The rows are grouped in 3 different ways at once. Each group adds its own fixed numbers to the row, and there is some noise. The rows also spread widely along 12 directions, which tell nothing about the answers.
Known rows, each followed by its group in each grouping:
[ -3 -11   8   7 -17  27  -4  11 -18  -8   5   5  -4  -3   9  -1  -4  -5
   1   2  11  -4  -2   5  36] : (0) (0) Q_834
[ 10   5  15  -8 -13   7   0  13 -23  -7   8  -7   3   3   2   8  -8   2
   3  14 -15   3 -10  19   2] : (0) (0) Q_697
[-18 -14   1   4 -37   4   7 -14  -3  17  15 -21 -10 -19  -5   9   1  -4
  -4  -3   5  17  -3  -6 -11] : (1) (1) Q_368
[-24  20 -22   8  16 -23  13 -14  26   4 -20 -14  -2   1 -16   8   6  -4
  -6 -16  12   5   9 -24  -4] : (1) (2) Q_581
[ -9   8 -11   3  -2 -19   1 -16   0  12  -6 -21 -10 -15   7   9  -2   3
  -7  -2  -1 -16  16   0 -10] : (4) (4) Q_665
[  2  -3   5  -6  -7  12   2 -16  -5  24  10  -7 -12   3  18 -11  10   0
   4  12   2  27 -23  14  41] : (3) (2) Q_32
[-24  10 -11  11  10 -23  15 -14   7   0  -3 -14   6  -1  -5   6  10   1
  -6  -7   5   4  -1 -15  -8] : (2) (4) Q_834
[ 12  26  -8 -13   5  -9   2 -37   7   6   9 -27 -17  17   5 -12   1   1
 -17  15  -8  29 -13   5   8] : (2) (3) Q_697
[ -4   3   0   5  -9  -2  15  -7   8  27 -21  -4 -11 -22 -26   9  -5   1
   3 -19   0  10  -8  -3  -5] : (4) (3) Q_368
[ -4  13  -4   3 -26 -13   9 -20  10  -4  -2 -16 -13   3 -30   7 -10  -2
 -30 -10 -17   8  -8   7 -14] : (3) (1) Q_32
[-16  -2  12   8  -1   5  14  -2 -16 -32  19 -19  15   0  14   4   0   5
 -13   5  15 -11  11 -22   8] : (3) (4) Q_581
[-20   4  -8  23   5 -24  11  -5   6  16 -34   8   0 -17   1   4  11  -4
  16 -11  -1 -15   0  -3   4] : (3) (0) Q_665
[ -6  -3 -11   0 -22   1   5   2  -3  -8   3  -8  -5   3  -3   6  -9 -11
  -9   0   5  -1   0   3   5] : (1) (4) Q_32
[-25   9 -19  -1 -29  -2  -7  11  -4  22   6  11   5  -8  13  29  19   8
   2  -9   2  39 -28  16  35] : (4) (3) Q_834
[-22  15 -18   7  -1 -25  21  -1  14 -13  -7 -17   7   5 -20   6  10  -8
  -1   2  -3  -1   2 -11 -35] : (0) (2) Q_697
[-15   9 -10   3  -8   7   4   1  14   6   3 -13   2   9 -12  13   8   3
   4  -9   9  23  -5  -9  14] : (3) (0) Q_581
[ -8  -7   8  -6  -3   8  -5 -21  -9  20  21 -25 -15 -21  -7  13 -19  -3
  -9 -18  21  -3  19 -13   8] : (4) (2) Q_368
[  6  11  -2   3 -18  -6  -1  -5  -5   4 -26  -4  -7 -23   0  15 -18  16
 -21  -8  -9 -17   4  10   4] : (4) (0) Q_368
[-31   1 -19   2   1 -13  -5 -14   3  12  18 -17  -5 -18  -1  28  -6  -7
  -4 -25  28   6  21 -21   4] : (4) (3) Q_581
[-15  10  -5   5  10 -17  19   6   8  14 -13  -3   5  -2 -17   7  12  -7
  17  -5  -4  22 -11  -4 -11] : (0) (3) Q_581
[-23   4 -21  10  -5   1  -3  -3   9  23 -10 -11   3 -19  26  13  27  12
  15   5  15   1   4   1  29] : (0) (1) Q_581
[-14  -5   3 -12   0 -17 -14  -4 -20  19  34 -22  -4   3  25  10   8 -18
  23  15  -1   7   9  10   0] : (1) (2) Q_665
[ 13  11 -10  -2 -16  -8   9 -13  -7   4 -24 -22 -12 -18  22  -2  -9  24
 -22  20 -23  -9   2  13 -21] : (1) (2) Q_665
[-14   7  13  20 -13   7   3  -4  19  -6 -16 -13 -10  -4 -33   2   7 -10
   0 -11   4 -25  10  -3  11] : (0) (2) Q_697
[-13  12  10   6  -6 -25   0 -21  -1  14  -6 -11 -10 -15   8  10   2   9
 -14   0 -16   0  -5  10   4] : (4) (2) Q_581
[  1  21  22  -2 -15 -10  10  11 -13   8 -15  -7  10 -12 -11  26  -2  20
 -15  -4 -31  13 -21  22  -4] : (1) (3) Q_32
[-12 -10  -3  11 -14  -3   7  -3 -14 -35  12 -20   2  -2  18  -2  -4  -8
  -7  13  10 -36  26 -12 -10] : (3) (4) Q_665
[ -1  23  -7 -16 -13  22   7  11   8 -27  20 -32   6  37 -27   1  10   0
 -19  11  -3  24  -3  -3  -3] : (0) (1) Q_834
[ -6  11   0  -3  -8 -33  -3 -14  -9  16  -2 -17  -3 -14  22  11   9   4
   1  14 -16  -5   0  17 -10] : (1) (3) Q_368
[-18  12   1  12  -5  -9   3  -5   4 -15 -11  -4   0  -9   3  11   3  -3
 -11  -6   6 -15   9  -7  19] : (4) (3) Q_581
[ -8   8 -13 -17   4 -12   5  11 -12 -17  22 -33  16   3  13  17   5   1
   4  16   6 -12  22  -6 -26] : (4) (3) Q_368
[ -4  -1 -20   7 -18 -16  10   4 -10  -5 -20  10  -3 -11   9   5  -9  -1
   0   1  -9  -3  -6   9  -6] : (3) (2) Q_665
[-10  13  38   5 -20   7  18 -16 -23 -20   6  -7  11  -7   8   2  -1  15
 -40   4  -5  13 -20  -9  27] : (4) (4) Q_368

New rows, each followed by its group in each grouping:
[ 14  -8 -14   0   7 -17   0  -8 -21  21 -22   4 -10 -30  38  -6 -13   3
  14  14   2 -26  10  16   3] : (0) (0) Q_368
[ -2  13   2  -3  -5   9  14 -13   1  -6  -1 -27  -1  -3 -18   1  -6   5
 -23  -3   7   3   9 -13  -4] : (0) (1) Q_368
[ -9  18  14   2 -17   4   5   4   4  -9  -7 -11   7   3  -5   8  18   5
  -7   6  -6   0  -7   5  22] : (4) (3) Q_368
[ -6 -16  32  12  -1 -10  11 -49 -18  -1  24 -39 -21 -21  31 -19  -6   0
 -22  20   5 -21  20 -17 -10] : (1) (4) Q_581
[ -6  10  -3  -4 -15 -15  -5  -8  -7  -3   5 -11  -2   0   5  10  -1   0
 -10   3  -5  -2   0  10   5] : (3) (2) Q_368
[  5 -14  14  -3 -10   6  16   5 -21  16   3 -22   3 -24   1   9 -11  12
   7   5  -2  -4   3  -2 -24] : (1) (4) Q_368
[  6   4 -10   8 -18   5   1  -4  15  14 -20  -9 -14  -4  -1   1   4  12
   3   4  -6  -3  -4  14  15] : (3) (4) Q_581
[ -1  -4   2   8  -2  -8   6  -7  -6  28 -13  -8 -12 -21   7   0   3   9
   8   4 -10  -6  -4  13  -8] : (0) (0) Q_834
[  7  22  10   6   3  11  13   6   5   2 -38  -1  -1  -4 -10   0   5  11
  -3  -4 -10  -3  -8   5  27] : (4) (3) Q_665
[-14   6  -2   7  -2  -9   4   0  -1  -8  -3  -6   2   1   5   1   9  -9
   2   7   2  -5   3   0  12] : (0) (1) Q_581
[-23   9  -5  11  12 -31  11 -25  -7  23 -18 -10  -3 -36  -1  21  -9   8
 -12 -25   1 -11  13 -14 -14] : (4) (1) Q_665
[-12  18 -17   3  -3 -14  -1   2  20  -6 -10 -19  -4  16 -19   8  11  -6
  -3  -4   0 -17  13   1  -2] : (1) (4) Q_834
[-17  -7   1  -5 -19   0   0   3 -13   8  19 -16   7  -9   9  17   7  -5
   8   3   8   9   1  -2   3] : (1) (1) Q_368
[-10  15  21   5   5 -33   9 -17 -16   6 -12 -11   7 -24  20   9  10  13
  -8   7 -18 -19  -2   7  -5] : (4) (3) Q_368
[  0   9   2   1 -27   8  10 -11   3 -19   2 -26 -12  12  -9  -7  -4  -4
 -25  10  -7   5   2  -5  -4] : (1) (4) Q_665
[-26 -12   8   2 -28  -2  -2   5 -24   3  30  -3   5  -8  27  15  14 -12
  13  10   2  20 -10   7  15] : (4) (3) Q_665
[ 27   7  -5 -18 -16  36  -4 -13 -13  20   3  -9 -20  -3   5  -5 -17  11
 -12   6   3  29 -17  17  37] : (0) (1) Q_697
[-12   0 -11  13   1 -18  10 -15   2   1 -10 -11  -8  -8  -2   0  -5  -8
   1  -5   2  -9  10  -9  -9] : (2) (4) Q_665
[ -6  -2  10   1  -3   2   9   1 -13  13  -2   2  -3 -10   6   2   2   4
   1   0  -5   9 -16   7  17] : (4) (2) Q_834
[-12 -23  -2  -2 -27  20  -1  19 -20  26  16  13  -2 -14   7  16   3  -6
  24  -5   6  24 -22  14  27] : (4) (1) Q_834
[-37  16  -1   5  -4 -38  10 -13  -9 -17  19  -9   8   3 -18  20  -1 -12
 -28 -16  -2  14  -1 -13 -23] : (0) (2) Q_834
[ 12  -2  -2   1  -3  11   8   0   7 -10 -13 -28 -13 -10  -2  -4 -13   9
  -7  11  -3 -31  21  -1 -16] : (4) (2) Q_581
[-11 -16  11  13 -19  -1   4 -17 -12  12  12 -14  -9 -24  11  10 -10   7
  -4   0   2   7  -1  -1   0] : (2) (4) Q_581
[-10  17 -11  -1  -7  -8  -1  -6  16  -9   0 -22 -10  18 -22   5   2 -21
  -3  -7   2   0  16  -6  -4] : (1) (3) Q_665
[  1  -2   2   7   4   9  23  -6   5 -16  -4 -22  -3   0 -11  -9  -8  -1
  -3   5   5   5   5 -20 -14] : (2) (3) Q_581
[ -9  13  12   0  10  -9  23 -16  -3  -1  -1 -24   4  -5 -18   2  -3   2
 -19  -4  -4   6  -1 -11 -16] : (0) (1) Q_32
[ -7   4 -10   4  -5   5  10  -8  12   4 -11 -25  -7 -11 -16   1  -1   1
  -5  -4  12 -11  16 -12  -9] : (0) (2) Q_368
[-15 -12  -2  14 -18  12  22  10 -15  14 -17  11   5 -27   1  12  -7   5
   5 -16  11  18 -13 -13   9] : (1) (4) Q_665
[  2  -3  -3  -3 -27   9   8   1  -4   1   1 -21  -7 -16 -16  17 -13  10
  -7  -2  -8  -5   1   4 -25] : (4) (1) Q_697
[ -8  18 -29  -3  15 -23  11  -1   5  -7  -8  -6   6   4 -11  17 -10  -2
  -4 -15   9   8   8 -14 -12] : (3) (3) Q_581
[-14   4   7   3   6  -9  10  10  -9   4  -4 -16  11 -13  -4  19   3  12
   0  -5  -5  -9   4  -4 -13] : (1) (2) Q_834
[-19   8   2   3   8 -10  13  -5  14  19  -2 -27  -3  -8 -21  11  14   7
   2  -9  -2   0   4  -8 -16] : (4) (2) Q_834
[ -2   1  -5   0 -12  20  16   7  -3  -2  -1 -13   5  -5  -8   7  -1  20
 -11  -4   2  16 -10  -6   1] : (3) (2) Q_834
[-30  -1   1  14   1 -15  -1  -4 -17  18   1   9   4 -20  10  18   1 -11
  11 -17  15   8   1  -8  21] : (0) (0) Q_665
[-20  10 -44   6   6 -20   6 -10  33  20 -10 -22  -5  -2  -8  11  14  -4
  17  -7  13  15  10 -12 -15] : (2) (3) Q_581
[ -6  16 -28  -7 -14   0  13   4  -6 -20  -3  -7   8   5   4   8  -2  11
 -27   5  -1  16  -8  -1  -4] : (0) (1) Q_834
[-36  31   3  -4 -15 -30   0  -2   4   7  14 -27  16   9   3  29  34  13
  -8   8 -22  27 -13   8  -7] : (4) (2) Q_665
[-10  17 -13  -6 -25  18   0  -6  21  30   4 -40  -9  -1 -17  15  20  17
  -2   1  -3  33  -2   4  -2] : (0) (1) Q_665
[  5 -14  24  -3   2  -9  -8 -21 -30  15  17 -16 -16 -25  32   1 -13   0
   1  14  -8 -23  12  13   6] : (4) (1) Q_581
[-14   1 -17   7 -25  -4   1   9  -1 -13  -2 -11   2  -3  13   5  17   2
   0  17  -5 -16   3  13  -3] : (0) (1) Q_834
[  5   0  -9  -8  24   2  14  -2 -14  16  -9  -8   5 -14   9  -5  -4  -2
  16   3  16  -3   7  -8   7] : (0) (1) Q_368
[  1  10   0  -7   2   8   9 -12  -7  -1  10 -19  -3   4  -3  -2  -2  -2
  -7   5   6  11  -2  -5   6] : (0) (1) Q_697
[-25  20   3   3  -8   8   6   3  17   0  10 -24   9  12 -13  14  26   4
   1   0   6  31  -6  -9  15] : (0) (3) Q_581
[ -3  16 -26   7   5 -14   6  -4  13  15 -34   0  -1 -14  -4  13  -5  11
   0 -10  -4   1  -1   2   6] : (2) (1) Q_581
[ -6   8 -15 -13  -9  16  -4 -26   5   2  33 -41 -15   6   4   3  -7   5
 -26   4  20  28  13 -13   7] : (0) (2) Q_581
[  3 -10  13   7 -19  29  -4   3 -16   5  -3   1  -6 -14  12   2  -6   1
   6   1   3   0  -5   9  42] : (2) (1) Q_665
[ -8   0   1  -1   0   0   3 -17  -4  12   8 -12 -11 -12  -1   6  -7  -4
  -2  -8  12   0   2  -8  11] : (4) (2) Q_697
[  3  13  19  14   0 -20   6  -5  -4   8 -32  -3  -4 -19 -19  11  -9  14
 -10 -11 -30 -24  -3  17  -9] : (2) (1) Q_834
[-11  16 -12  -2 -18  -5   6  -8   1   6   0 -16   0   2  -4  13   7   8
  -9  -2  -8  21  -8   3   0] : (3) (1) Q_665
[ -4 -19   5  10 -13   4   5  -1 -18  -3  -9  -7  -4 -28  21  -1 -10  -1
   4   6  10 -32  16  -4   4] : (1) (2) Q_368
[-13   7  -9   2 -14 -12  11   4   4 -10  -1 -22  12   2   8   6  14   7
   2  18  -8   0  -2   2 -16] : (2) (2) Q_368
[ -6   5  -8   2  -6   7  12   2   0  16  -8  -4   4  -6  -2   6  12  15
   5  -3  -2  17 -17   3  13] : (3) (1) Q_834
[-22  -5   2   3   4  16   7 -10  -1  24   6 -19   4 -25   8  13   9  10
   6 -13  32   4   9 -23  28] : (4) (2) Q_368
[ 17 -13   9  -6   0 -18  -7 -27 -23  45  -3   6 -35 -29   5   2 -37 -11
   2  -9 -13   7  -5  17   2] : (1) (1) Q_581
[-22  11 -19  11 -13 -11   9   2  21  24 -19  -8   1  -6  -5  10  29   5
  16   4  -5  17 -12   6   2] : (0) (1) Q_581
[ -5  -3  -6   3  -8   5  -2 -17   0  10   4 -22 -14  -8  14  -1   0   4
  -8   4  10  -5  10  -5   7] : (1) (0) Q_834
[  3  14  17  15 -15   8  22  -2  -1   6 -43  -2  -4 -23 -14   3  -7  25
 -21  -9 -18  -5 -13   3   9] : (4) (4) Q_665
[  5   9 -25  -4 -11  18  -1  -3   1  -7  -7 -18 -10  -1  10  -2  -4   1
  -8   6  14  -1  15   0  15] : (0) (3) Q_665
[  8   0  21  19 -20   6   9   1 -14 -32 -28  -2  -8 -15   7 -12 -10  10
 -26  14 -18 -45   4  15   6] : (0) (2) Q_834
[ -1  22  15   1   1 -15  18   6 -13 -26 -12 -16  17  -1   3   9   2  18
 -17  14 -21 -24  -2   4 -16] : (4) (4) Q_697
[ 16  -9 -14 -18 -41  29   6  13   2   1  18 -36  -6   8  -4   2   1  14
   5  26  -8  20  -5  14 -25] : (3) (2) Q_368
[-11  -1   3   0 -18  -2  -1  14 -10 -18  14  -9   9   7  11  12   6   0
   6  13  -6  -1  -2   8   4] : (3) (2) Q_581
[-21  11 -38  10 -34 -19  19  -5  33  -3 -14 -12   0  13 -19   1  20  -6
  -1   5  -4  24 -16  -4 -24] : (2) (4) Q_368
[-11   5 -19  -4 -15 -20  -4 -10  -8   2   8 -21   7 -13  26  16  10  12
  -2  13  -1 -13  10   9  -9] : (3) (1) Q_368
[-17   2  -4   8 -18 -11   3 -15  -3   3   8 -18 -10  -9   7   4   8  -7
  -3   6  -1   5   6   1 -10] : (0) (3) Q_665
[-16   6  12   9  -5  -8  13 -11  26  21  -5 -27 -10   8 -13  -8  31  -5
  16  14 -13  15 -10  -1  -5] : (1) (2) Q_581
[-24  -1  -2   7  -6 -18   2 -26 -12   9  19 -25  -4 -19   7  18  -8   4
 -13 -13  10   3  17 -17 -18] : (3) (0) Q_665
[ -2   1 -10  -1 -23  -5   0 -29   6  -4   9 -17 -21   9  -3 -12  -7 -20
 -19   4  10   4   5  -6   9] : (1) (4) Q_368
[  4   8   5  -2  -4   6  -6 -13  -4  15   3 -15 -11  -5   9   3   2  12
  -7   3  -6  11  -7  13  22] : (2) (3) Q_834
[-10 -13  11  15   2  -4   7 -12  -8   4   3 -10  -6 -18   5   3  -5  -3
   6  -5  11 -20  13  -9   7] : (3) (4) Q_581
[  9   0  12  -7  15   2  14  -6  -7   6   7 -13  -6   7 -11  -8 -10  -5
   7   3  -4  15  -6  -4  -2] : (3) (2) Q_581
[  0   2  -4   3  -6  19  16  -3   4   7 -15 -18  -6 -13 -10   2  -5  17
 -15  -7   5   6  -2 -11   1] : (1) (2) Q_834
[ -4  -4  29  11  -3 -15   4 -30 -15  13   0 -15 -22 -24  -7   1 -19  -6
 -15 -12  -8 -21  12  -2  -4] : (4) (4) Q_665
